All groups share one centre, and each spreads out both ways along 10 directions, with some noise.
Some rows, each with its group after it:
[-2.52  1.21 -0.07 -2.94  1.03  0.72  0.43  0.89  0.77  1.93 -2.50 -0.31
  1.08 -0.89 -0.41  0.59  0.48 -2.09 -0.92  0.21 -2.38]  q241
[-0.57  1.24  0.11  0.47 -1.49 -1.56  0.94  1.53 -1.99  0.55 -2.62  0.08
  0.37 -0.42  2.28 -2.05  0.00  0.66  0.77  1.93  0.64]  q699
[-1.34  0.94  0.13 -1.52 -0.62 -0.29  0.55 -0.10 -1.13 -0.57 -0.80 -1.74
  1.23 -0.58  1.10  0.53 -0.58 -1.08  1.15  0.45 -0.96]  q241
[ 1.03 -0.17 -1.64  0.79 -0.43  0.03  1.56 -0.39  1.85 -0.01 -3.29  0.42
  0.42 -0.45  0.37 -1.72 -0.97  0.83 -0.26  0.02  0.03]  q86
[ 0.43  0.07  1.26 -1.60  0.25  1.46  0.76  1.63  0.66  1.75  0.67 -1.70
 -2.28  0.69  0.67  0.10 -2.61 -1.63 -0.76  0.95  0.48]  q904
[ 0.32  2.24 -0.43 -1.56 -0.96 -0.09  2.15 -0.53 -0.51 -0.09 -1.51  0.86
 -0.44 -1.47  0.13 -0.44 -0.62  0.91  0.26  0.85 -1.10]  q699
[-2.34  1.57  1.22 -3.38  1.49  0.73 -1.87  0.89  0.11  2.04 -0.46 -0.50
 -1.12 -1.26 -2.49  1.45 -0.35 -2.30 -0.34 -0.67 -2.05]  q904
[ 1.22  2.71  0.67 -2.23  0.33 -0.30  0.49 -1.76 -0.50  0.57  3.31 -0.10
  0.77  0.61  2.18 -0.17  2.34  1.72  0.31  0.78  0.11]  q241
[-1.90  0.43  1.71 -2.37  1.09  0.18 -0.24 -0.58 -1.51  0.86  1.35  1.24
  0.05 -1.26 -1.45  1.44  2.02 -3.56 -0.40  0.47 -1.88]  q86
[ 0.53 -1.34 -2.11 -0.07 -0.73  0.24  1.90 -0.77  2.82 -0.99 -3.61  0.34
  1.35 -0.04 -0.43 -0.34 -1.24  0.15 -0.37 -1.40 -1.11]  q86
[ 1.43  0.16 -0.44 -1.15  0.72  0.10  0.38 -1.16  1.51  0.50  0.74  0.67
  0.87  0.12  0.10 -0.17  0.59  0.91  0.15 -0.47 -0.76]  q699
[-0.84 -1.81 -0.46  2.61  0.17 -1.05 -1.63 -0.23 -0.86 -1.94 -1.74  1.00
  2.63 -1.39 -1.30 -1.61  0.63 -2.90  3.44 -0.82 -1.97]  q904
[ 2.95 -1.76 -1.27  0.25  0.60  2.20  2.95 -1.65  4.50 -0.14 -0.77  1.41
 -0.95  0.36 -1.44 -1.06 -0.93 -1.15 -2.61 -1.83  0.09]  q904
[ 0.10 -1.06  0.42  0.77 -2.58 -1.05  0.59 -0.73 -2.22 -1.99 -0.55 -1.94
  0.19 -0.08  1.41  0.99 -1.68 -0.30  2.10  1.49  1.08]  q241
[ 0.39 -0.99  0.00  1.89  1.24 -0.83 -1.50  0.90  0.96  1.10 -1.68 -0.15
  1.36 -0.22  0.31 -2.30 -0.51  0.07  2.86  0.32 -0.07]  q86
[-1.78 -1.34  1.31 -0.78  1.59  0.27 -0.98  2.87  0.65  3.38 -1.31 -0.22
 -1.06  0.54 -0.94  0.83 -0.54 -0.36 -0.71  1.35 -0.18]  q241
[-1.29 -2.09  0.43  0.14 -0.66  0.71  1.15 -0.34  0.96 -0.21 -1.64 -2.83
  2.10  1.52  2.41  1.35 -0.29 -1.99 -0.26  0.58  1.14]  q86
[ 0.20  0.18  0.15 -1.25 -0.64 -0.14  0.88 -0.65  1.39  0.75 -2.22 -0.98
 -0.30  0.00  0.31 -0.62 -1.04 -1.09 -0.19  0.29  0.45]  q904
[-1.35 -0.20 -0.90  0.53  1.75  2.05  2.21 -0.48  1.91  0.47 -0.23  1.58
  1.18  0.82  1.09  2.28  3.04  2.36 -4.42 -0.45  0.55]  q904
[ 0.29  0.08 -0.17 -0.58 -0.99  0.81  3.57 -0.49 -0.04  0.04 -2.20  1.65
 -1.28 -0.90 -0.16  0.75 -0.80 -0.18 -2.17  0.93 -0.33]  q904
[-2.02  2.24  1.78  0.50 -0.37  0.59  0.50 -0.23 -3.38 -0.59 -1.34 -0.50
 -2.01 -3.29 -0.69  0.32 -1.13 -2.58  1.39  2.31  0.74]  q699
[ 0.05  2.62  0.83 -2.37  0.00 -0.94  0.81  0.08 -0.40  2.28 -2.26  1.16
 -1.40 -1.65 -0.35 -1.41 -0.05  0.88  0.39  2.00 -0.21]  q86
[ 0.76  1.39  0.24 -0.19 -0.27  0.09  1.35 -1.78 -0.44 -0.87 -0.18  0.88
 -0.52 -1.91 -0.56  0.24 -0.54  0.18  0.81  0.72 -0.51]  q699
[ 1.26 -2.41 -0.95  2.63 -0.75  0.62 -0.22  2.06  0.44 -0.87  1.36  1.06
 -1.83  0.93 -1.15  0.00 -2.32  1.21 -1.01 -1.25  0.62]  q241
[-0.76  0.08  0.23 -0.16 -1.73 -1.34  2.30 -1.45 -0.91 -0.71 -3.17  0.36
  0.67 -0.25  1.42 -0.90  1.24 -1.36 -1.38  1.06  1.22]  q699
[-0.35 -0.43 -0.36  0.61  0.15  1.80  0.88  2.51 -2.25 -0.88  3.65  2.17
 -0.32  0.60  0.95  1.43  0.89  0.72 -2.07 -0.28 -1.42]  q241
[ 2.53  0.40 -0.45  1.35 -0.80  0.34  0.63 -1.08 -0.24 -1.50  2.23 -0.79
 -0.13  1.03  1.80 -1.52 -0.25  1.25 -0.06 -0.19  1.59]  q699
[-1.15  0.73 -1.44 -2.23 -1.38 -0.93  1.23  0.76  0.81  0.56 -3.66  1.47
 -0.11 -0.24 -1.11 -0.63  0.44 -0.74 -2.25 -1.09 -1.49]  q699
[-2.09  0.30  0.95 -1.61  0.81  1.43  1.14 -0.42  2.02  1.44 -3.94 -1.58
  0.00 -0.98 -0.44 -0.27 -0.24 -4.35 -1.61  0.53  0.40]  q904
[-0.95 -0.03  1.31 -0.16  0.26  0.08 -0.27  1.27 -1.13  1.43 -0.15 -0.95
 -0.88  0.09  1.07  0.04 -0.88 -1.16  0.80  2.08  0.42]  q904
[-3.02 -1.44  0.43 -0.32 -0.50 -0.65 -0.02  1.58 -0.73  0.70 -2.99 -0.64
  0.78  0.79  0.50  0.44  0.78 -2.88 -1.30  0.25  0.12]  q699
[ 0.51 -0.61  0.69  0.46  1.87  1.55  0.27 -1.40  0.26 -0.52  2.99  1.99
  1.16 -0.50 -0.68  1.40  2.21 -0.75  0.39 -0.34 -1.49]  q699
[ 1.46 -0.53 -0.78 -0.11  0.09  1.26  0.80  0.52  1.12 -0.62  1.80 -0.13
  1.32  1.19  1.63 -1.54 -0.05 -1.19  0.00 -1.15 -0.89]  q86
[ 0.04  1.40 -0.85  1.17  0.86 -0.39 -1.51  0.87 -0.03  0.56 -1.45  0.93
 -1.09 -1.74 -1.64 -1.55 -0.75  1.63  0.88 -0.58 -0.37]  q86
[-0.39  1.87 -0.66 -1.46  1.02  0.95 -0.79  1.85  0.28  1.24  0.86  0.13
  0.25 -0.28  0.26 -1.38  0.20  0.38 -0.54 -0.88 -1.51]  q241
[-0.27  1.75 -1.19 -0.27 -0.24  0.33 -0.43  3.56 -0.69  1.13  0.06  0.36
 -0.09  0.72  1.68 -2.52  0.03  0.19 -2.13 -0.91 -0.80]  q699
[-0.29 -0.54 -0.16  1.54  0.83  1.81  1.15  0.65 -0.11 -0.41  0.48  1.63
 -0.39 -0.50 -0.57 -0.09  0.61 -1.45 -1.59 -0.43 -0.56]  q904
[ 0.10  2.45  0.50  0.01  1.23  0.48 -2.39  0.79  0.68  1.25 -0.22 -1.25
 -2.03 -1.05 -1.14 -2.70 -0.68 -1.14 -0.06 -0.78  0.82]  q241
[-1.82 -0.39  1.03  0.60 -0.10 -1.71 -0.66  1.32 -2.43  1.24 -0.94  0.85
  0.51  0.15  0.57  0.05  1.47  0.01  1.03  1.79 -0.05]  q699
[-1.10  0.40 -1.19 -1.11 -3.12 -0.38 -0.19 -0.12 -1.23 -3.06 -0.51 -2.19
  0.11 -0.27 -0.77  1.39 -1.66 -1.78 -0.49 -1.91 -0.65]  q86
[-3.78 -0.81  0.02  0.40  2.62 -0.23 -4.02  0.64 -2.32 -0.55  1.31  3.87
  2.14 -2.45 -4.96  2.98  3.58 -0.60  1.56 -1.85 -4.96]  q904
[ 0.87 -1.99  2.54 -0.77  0.84 -1.48 -1.37 -0.47 -1.27  1.28  2.51 -0.74
  0.18  0.97  0.60  0.60 -0.28 -1.49  3.59  2.12  0.50]  q904
[ 2.23 -0.04 -0.86 -2.25 -0.34 -0.45  0.87 -1.08  1.31  0.08  2.37  1.42
  0.04  1.41  0.08  1.32  0.33  3.66 -0.21 -0.29 -1.05]  q699
[-0.26 -0.50  1.24 -2.16  1.44 -1.52 -1.50 -0.23  0.38  2.18  1.20 -0.87
  1.31  1.12  0.32  1.40  0.49  2.03  2.22  1.67 -0.74]  q241
[-0.12  0.25  0.46 -2.77 -1.30 -1.53  0.83 -0.57 -0.55  0.60 -1.16 -1.87
  1.88  0.56  1.96  1.33 -0.49  1.37  1.99  1.97 -0.70]  q241
[-1.57  0.26  1.64  0.17  1.65 -0.62 -1.29  0.67 -0.17  2.43 -1.02  0.59
 -1.37 -0.68 -1.24  2.41  0.09  3.24  0.32  2.06  0.78]  q86
[-1.15  0.68  0.44 -1.85  0.41  1.33  2.74 -1.43  0.91  0.69  0.25  1.03
 -1.61  0.21 -0.49  4.47  1.14  2.67 -4.21  1.16  1.01]  q86
[-1.72  1.49  1.45 -0.29 -0.32 -0.32  0.92 -1.34 -3.52 -1.19  0.48  2.05
 -0.44 -2.15 -0.99  1.45  2.16 -1.29  0.24  1.35 -1.03]  q241
[-0.08 -0.71 -0.62 -0.78 -0.39  0.59  1.84 -1.19  0.62 -0.73 -0.32  0.72
  0.38  0.39 -0.42  2.17  0.52  0.80 -1.20 -0.13 -0.52]  q86
[-0.46 -1.06 -0.72 -0.83  0.71 -0.04  1.31 -1.03  0.88  0.10 -1.93  2.59
  2.21 -0.58 -0.83  0.51  2.03 -0.85 -0.36 -0.53 -2.31]  q241
[-0.04  1.01 -0.85  0.75  0.53  0.15  1.80 -1.40  0.04 -0.93 -2.86  3.53
 -0.23 -2.61 -2.45 -0.95  1.22  0.02 -0.72 -0.35 -1.39]  q86
[ 0.16  1.10 -0.44 -2.21  0.63  0.12 -0.30 -0.99  2.23  0.86 -0.09 -0.84
  0.73  0.66  0.02 -0.04  0.62  0.83 -0.85 -1.24 -0.11]  q904

New rows, each followed by its group:
[ 0.11  0.61 -0.26  1.96  0.64  1.40 -0.46  0.56  0.04 -0.83  0.77 -0.34
 -1.25 -0.45 -0.45 -2.01 -0.11 -2.37 -1.34 -1.41  1.04]  q241
[-1.38  1.34 -0.76 -0.36 -1.53  1.52 -0.28  1.92 -0.41 -0.89 -2.02 -3.62
 -0.90 -1.16  0.08 -1.01 -3.61 -3.40 -0.28 -1.31  0.16]  q241
[ 2.63 -0.13 -1.05  1.28  1.27  0.66 -0.26  0.67  1.29  0.18  2.62  0.45
  0.47  1.00  1.24 -1.98 -0.27  1.99  0.51 -0.59  0.67]  q86
[-1.04 -1.31  0.63 -1.86 -0.31 -1.27 -0.86  1.91 -0.54  1.96  1.04 -0.31
 -0.05  2.25  0.56  1.92  0.28  1.44 -1.14  0.94  0.01]  q699
[ 0.61  0.02 -0.39 -0.46 -0.43  0.67  1.00 -2.10  1.01 -1.29 -0.20  0.35
 -0.05 -0.65 -1.05  0.52 -0.01 -0.74 -0.65 -1.11 -0.41]  q699
[-0.70  0.53  1.73 -2.51  0.22 -1.12  0.98 -1.35 -1.03  1.47 -1.08  1.40
  0.52 -0.90 -0.25 -0.51  1.82 -2.36  1.12  2.00 -1.33]  q86
[ 0.35  1.47  1.42 -0.80 -1.46 -1.22  0.39 -0.17 -0.71  1.60 -1.74 -1.40
 -3.12 -0.48  0.14 -0.75 -1.95  0.89 -0.34  1.91  2.70]  q241
[-1.41 -0.79  0.87 -0.51  0.61 -0.62 -0.17 -1.82  0.78  0.17 -2.17  0.73
  0.24 -0.85 -1.92  2.17  1.13 -0.38  0.05  0.46 -0.71]  q86
[ 0.14 -0.95 -1.21 -0.10  0.29 -1.32 -2.59  1.12  0.52 -0.37 -0.65  1.64
 -0.42 -0.65 -3.46 -0.13 -0.39  0.82  1.26 -1.95 -2.24]  q699
[-0.38  2.27  0.27 -0.36  1.41 -0.89 -0.87 -1.35  2.30  2.39 -3.81  0.16
 -2.04 -1.73 -2.12 -0.98 -0.12  2.65 -0.35  0.27  1.30]  q86
[-1.55 -0.05  1.52 -4.36 -0.67 -1.22  2.37 -0.48 -0.91  1.80 -0.59  0.03
  1.37  0.85  1.92  3.99  0.77  1.87  0.29  3.39 -1.31]  q241
[ 0.85  3.31  0.10 -1.27  0.39  1.03  2.48 -1.42 -0.54 -0.15 -1.54  0.90
  0.14 -3.01  0.45 -0.74 -0.40  1.09  2.15  1.81 -1.68]  q699
[-0.71  2.42 -0.87 -2.06 -1.08  2.25  2.33  1.70 -1.57 -0.82  0.43  0.66
 -0.97 -0.98  0.35 -0.62 -0.61 -2.49 -2.60 -0.59 -1.84]  q86
[-0.02 -0.40  1.61  0.32  2.07 -0.49 -0.48 -0.90 -0.83  1.41  2.13  2.36
 -0.04 -0.46 -0.34  1.05  2.37  1.24  0.91  1.83 -0.34]  q86
[ 1.82  0.13  0.14 -0.63  2.42 -0.38 -2.89 -1.19  3.04  1.38  1.23 -0.20
  0.23 -0.50 -2.03 -1.09 -0.11  1.54  2.83 -0.98 -0.50]  q699
[-1.50 -0.01  1.09 -2.02  0.63  0.29 -2.02 -0.57  0.13  0.25  1.51 -2.13
  0.08  0.54 -0.85  1.77  0.18 -2.60 -0.13 -0.58  0.04]  q86
[-1.21  0.44 -0.98  0.95 -0.34 -1.42  1.07  0.23 -1.73 -0.65 -2.28  3.13
  0.91 -0.98 -0.43  1.39  1.52  3.85  0.17  0.93 -1.41]  q904
[ 1.89  0.38 -1.66  0.48  0.60  1.93  1.90  0.80  1.04 -0.13  1.50  2.97
 -0.32 -0.15 -0.28 -0.59  0.08  2.38 -1.99 -1.23 -1.58]  q86
[-0.50  1.99 -0.35 -1.07 -0.63 -0.81 -1.87 -1.42 -1.44 -1.64  0.76 -0.87
  1.48 -1.10 -0.49 -1.47  1.70 -2.48  1.13 -1.55 -1.26]  q904
[-0.57  1.70 -0.59 -0.30 -0.53 -1.50 -1.82  1.59 -1.54  0.49 -2.44  0.13
 -0.75 -2.35 -1.64 -2.63 -1.45 -0.31  2.36 -0.03 -1.05]  q86
[ 0.26 -0.25 -1.14  1.52 -1.26 -1.52 -1.06  1.67 -0.53 -0.59 -1.90 -1.01
 -0.33  0.27 -0.17 -2.13 -1.66  0.16  0.87 -0.91  0.41]  q699
[-1.60  0.76 -1.10 -2.29 -1.98 -0.34  2.32  1.37 -0.63  0.21 -3.75  0.64
 -0.46 -0.63 -0.45  0.90 -0.68 -0.91 -1.97  0.17 -1.60]  q699
[-0.05 -1.12  0.56 -1.29 -1.99 -0.92  0.77 -0.68 -1.45 -0.83  1.69 -1.68
  0.53  1.62  2.04  2.81 -0.07  0.93  0.19  1.39  0.81]  q86
[ 0.83  1.18  0.54  0.01 -0.13 -0.75 -0.34 -0.52 -0.12  0.68 -0.70  0.52
 -2.87 -0.70 -1.38 -0.75 -1.02  0.62 -0.22  0.39  1.59]  q241
[ 0.49 -1.48 -1.73  1.39 -0.72 -0.77 -0.73  0.25  0.21 -1.92 -1.39  0.43
  0.93 -0.63 -1.49  0.44 -1.33  1.49  1.32 -1.78 -1.34]  q86
[-1.06  0.46  0.32 -2.48 -0.26 -0.16 -1.52 -0.26  0.52  0.18  0.66 -2.39
 -0.33  0.65 -1.13  1.97 -0.47 -1.65 -0.49 -0.83 -0.26]  q86
[ 1.22  0.59 -0.45  0.47 -1.27  0.58  1.71  0.78  0.16 -0.05 -0.63 -1.34
 -0.81  0.70  2.47 -1.59 -2.14  0.80 -0.61  0.85  1.54]  q904
[-0.17 -0.67 -0.47  1.91  0.19  1.13 -0.29  0.28 -0.64 -1.91  0.22  0.53
  0.45 -1.73 -1.37 -0.08 -0.86 -1.20  1.48 -0.68 -1.66]  q699
[-1.30  1.18  0.70 -2.60 -0.17 -1.21  0.52 -2.13 -0.54  0.43 -2.60 -0.37
  1.03 -1.23 -0.12  0.82  1.15 -1.16  1.60  1.18 -1.06]  q241
[ 1.97  1.07  0.55 -1.02 -0.70 -0.49  0.80 -3.56  1.79 -0.19 -0.80 -2.00
 -0.66 -0.58 -0.08 -0.46 -0.88  0.62  0.94  0.48  2.33]  q699
[ 0.62  0.02  2.72 -1.88  2.40 -1.01 -1.78 -0.66  1.92  4.44  2.74 -2.51
 -1.23  2.66  1.82  2.52  0.28  4.44  0.46  2.76  3.29]  q86
[ 1.38  1.44 -1.00 -2.29 -1.48 -0.34  1.26  0.93 -0.74  0.11  0.44  1.21
 -0.71 -0.30 -0.28 -0.58 -1.04  0.82 -0.04 -0.16 -1.98]  q86
[-2.02 -1.02 -0.08  1.23 -0.02 -0.12  0.63  2.06 -2.62 -0.28 -1.51  3.33
  0.28 -1.28 -1.02  0.90  0.80 -0.16  0.42  0.59 -2.52]  q241
[-2.31  1.39 -0.28 -1.72 -0.29 -0.45  2.20 -1.16  0.44  0.77 -4.25  1.33
  0.32 -1.11 -0.67  1.64  1.34  1.18 -2.07  0.78 -0.37]  q904
[-0.90 -0.70 -1.36 -1.90 -1.77  0.22 -0.34  0.60  1.04 -1.51 -1.80 -2.68
  1.36  0.43 -0.54  0.14 -1.96 -3.48  0.21 -2.31 -1.62]  q86
[ 0.95  1.30  0.41  0.23  1.33  1.40  0.30  1.26 -0.53  1.05  2.33  0.69
  0.24 -0.13  1.82 -3.31  0.68 -2.23  0.43  0.26 -0.22]  q86
[-0.29  0.31  0.94  0.40  0.44 -0.05  0.60 -1.38 -1.85 -0.53  0.17  2.20
  1.03 -1.27 -0.32 -1.40  2.54 -3.22  1.00  0.65 -1.24]  q86
[ 0.69 -1.83 -1.47  0.09 -1.51 -2.14  0.15 -0.34  0.97 -0.64 -2.43  0.27
  1.16  0.08 -0.98  1.23 -1.52  2.79  2.02  0.04 -0.92]  q86
[-1.55 -0.07  2.21  0.22 -0.09 -0.84  0.80 -1.69 -3.59 -0.70  1.01  1.43
  1.30 -0.83  0.53  1.95  2.32 -0.58  1.80  2.92 -0.30]  q241
[ 0.31  0.37  0.44  0.23 -0.47 -0.48  0.36 -0.52 -0.69 -0.06  0.19 -0.64
 -0.39  0.55  1.27 -0.54  0.56 -0.44 -0.46  0.86  1.67]  q699
[ 0.77  0.75  1.05 -2.71 -0.01 -1.72 -1.75 -0.25  1.03  2.28  0.14 -3.03
  0.23  1.61  1.54 -0.06 -0.95  1.68  1.81  1.31  1.06]  q904
[ 0.23 -1.39 -0.21  1.80 -0.71 -0.10 -0.37  0.44 -0.64 -1.47  0.66 -0.18
 -0.14  0.06 -0.38  0.29 -1.60 -0.36  0.90 -0.26 -0.07]  q241
[ 0.09  0.80  0.32 -0.48 -0.20 -1.29  1.56 -0.35 -2.25  0.27 -1.41  3.18
  0.81 -1.72  0.12  0.12  1.18  2.18  2.04  2.44 -1.77]  q699
[ 0.82 -1.87 -0.91  2.30  0.27  1.00  0.10  0.83  0.35 -1.32  1.01  1.87
  0.71 -0.15 -0.37 -0.39 -0.15 -0.29  0.35 -0.89 -1.05]  q904
[ 0.10  2.14  0.90 -3.64 -1.32 -0.60  0.24  1.55 -0.18  1.83  0.06 -4.12
 -0.86  1.48  2.94 -0.60 -2.21 -0.14  0.04  1.43  1.29]  q86
[ 0.82 -0.58  0.90 -0.31  0.75  1.42  1.95 -0.17 -0.06  1.11  2.31  0.92
  0.74  1.28  2.30  0.94  1.20  0.29 -1.30  1.55  0.51]  q86
[-2.10  1.69 -0.01 -1.41 -2.84 -0.63 -1.00  1.87 -2.72 -1.47 -1.01 -3.50
 -0.52 -0.23  0.68  0.76 -2.43 -1.58  0.00 -0.11  0.25]  q86
[-0.80  0.66  0.37 -1.37  0.22 -1.31 -1.04  0.67  0.83  1.80 -2.43 -0.64
 -0.61  0.23 -0.45 -1.08 -0.10 -0.50 -0.20  0.16  0.23]  q699
[-2.19 -1.01  0.62 -0.20 -0.75 -0.92 -0.06  1.47 -2.08  0.22 -1.43 -0.29
 -0.03 -0.08 -0.38  1.62 -0.93 -0.90  0.77  1.12 -0.43]  q699
[-1.84 -2.36 -1.35 -0.18  0.48  1.10  0.00  1.02 -0.09 -1.56 -0.79  1.06
  3.96 -0.46 -0.89  1.65  0.43 -2.05  1.25 -1.59 -4.45]  q241
[ 1.74 -0.36  1.10 -0.58 -1.33 -1.14  0.06 -1.26 -1.25 -0.20  2.01 -0.74
  0.09  0.57  1.45 -0.65 -0.22 -0.81  2.31  1.48  0.84]  q904
[ 0.59 -1.05  0.44 -0.17  1.02 -0.70 -0.68 -1.70 -0.08 -0.45  1.91  2.32
  0.01 -0.19 -2.61  1.43  2.14  0.36 -0.12 -0.76 -0.93]  q699
[-1.04 -1.44 -0.69 -1.10  0.10  0.43  1.66 -0.63  1.02 -0.22 -2.42  2.98
  0.05 -1.03 -2.79  1.63  0.41 -1.19 -1.84 -0.72 -2.24]  q241
[ 1.48 -0.20 -1.39  2.04  0.55  1.10  0.95 -1.29  1.27 -1.10  0.01  2.05
  0.07 -0.23 -0.65 -0.45  1.03  1.67 -1.36 -1.34  0.16]  q86
[ 1.38 -0.03  0.92 -0.07 -0.13 -0.01  1.30  0.81  1.93  2.79 -1.95 -2.75
 -1.23  1.37  3.19 -1.94 -2.42  0.44  0.22  2.38  3.54]  q904
[-0.37 -0.50 -0.11  1.88  0.35  0.18  1.39  0.49 -1.38 -0.48 -1.56  2.69
  1.40 -1.57  0.32 -1.83  0.84 -1.76  1.36  0.79 -1.93]  q86
[ 2.58  0.41  0.23 -1.72 -2.80 -1.29  2.58 -2.27 -0.45 -1.02  1.17  0.18
 -1.59  1.05  1.18  1.40 -0.75  3.17 -0.73  1.57  1.82]  q241
[ 1.78  1.04 -0.51 -1.34 -0.10 -0.91 -0.84  0.55 -0.59  0.53  1.53  1.11
 -1.12 -1.09 -1.50  1.17 -2.38  4.61  2.82  0.54 -1.99]  q699
[ 0.87  0.95  0.78 -1.68 -0.35  0.08  0.31 -0.37  0.69  0.82  1.10 -1.80
  0.02  1.01  1.97 -1.50 -0.07 -0.83 -0.19  0.30  0.82]  q86
[-0.90 -3.03 -1.90 -0.99 -3.67 -0.17  2.56  0.79 -2.53 -4.06 -0.31  0.87
  2.38  0.58 -0.18  3.00 -1.21 -1.88  0.43 -0.87 -3.97]  q86
[-0.78  0.92  2.06 -0.15  2.37  2.27  0.54 -0.48  1.93  2.39  0.39 -1.21
 -1.16 -0.02  0.78 -1.18  1.10 -3.27 -2.28  0.70  2.46]  q904
[-0.30 -0.35  1.00  0.74 -0.56 -1.28 -0.16  0.67 -2.14  0.17  0.63  0.23
  0.25  0.56  1.47  0.08  0.66  0.72  1.13  1.69  0.59]  q699
[ 0.30 -0.31 -1.90  1.43  0.89  1.99  2.68 -0.61  2.70 -0.70 -3.40  1.76
  1.11 -0.98 -0.21 -2.07  0.29 -1.41 -1.71 -1.31 -0.78]  q86
[ 0.13 -1.10 -0.55  2.08  0.07  0.96  1.35 -0.14  0.54 -1.21 -1.30  0.29
  1.85  0.08  1.31 -1.64  0.75 -2.15  0.01 -0.33 -0.13]  q86
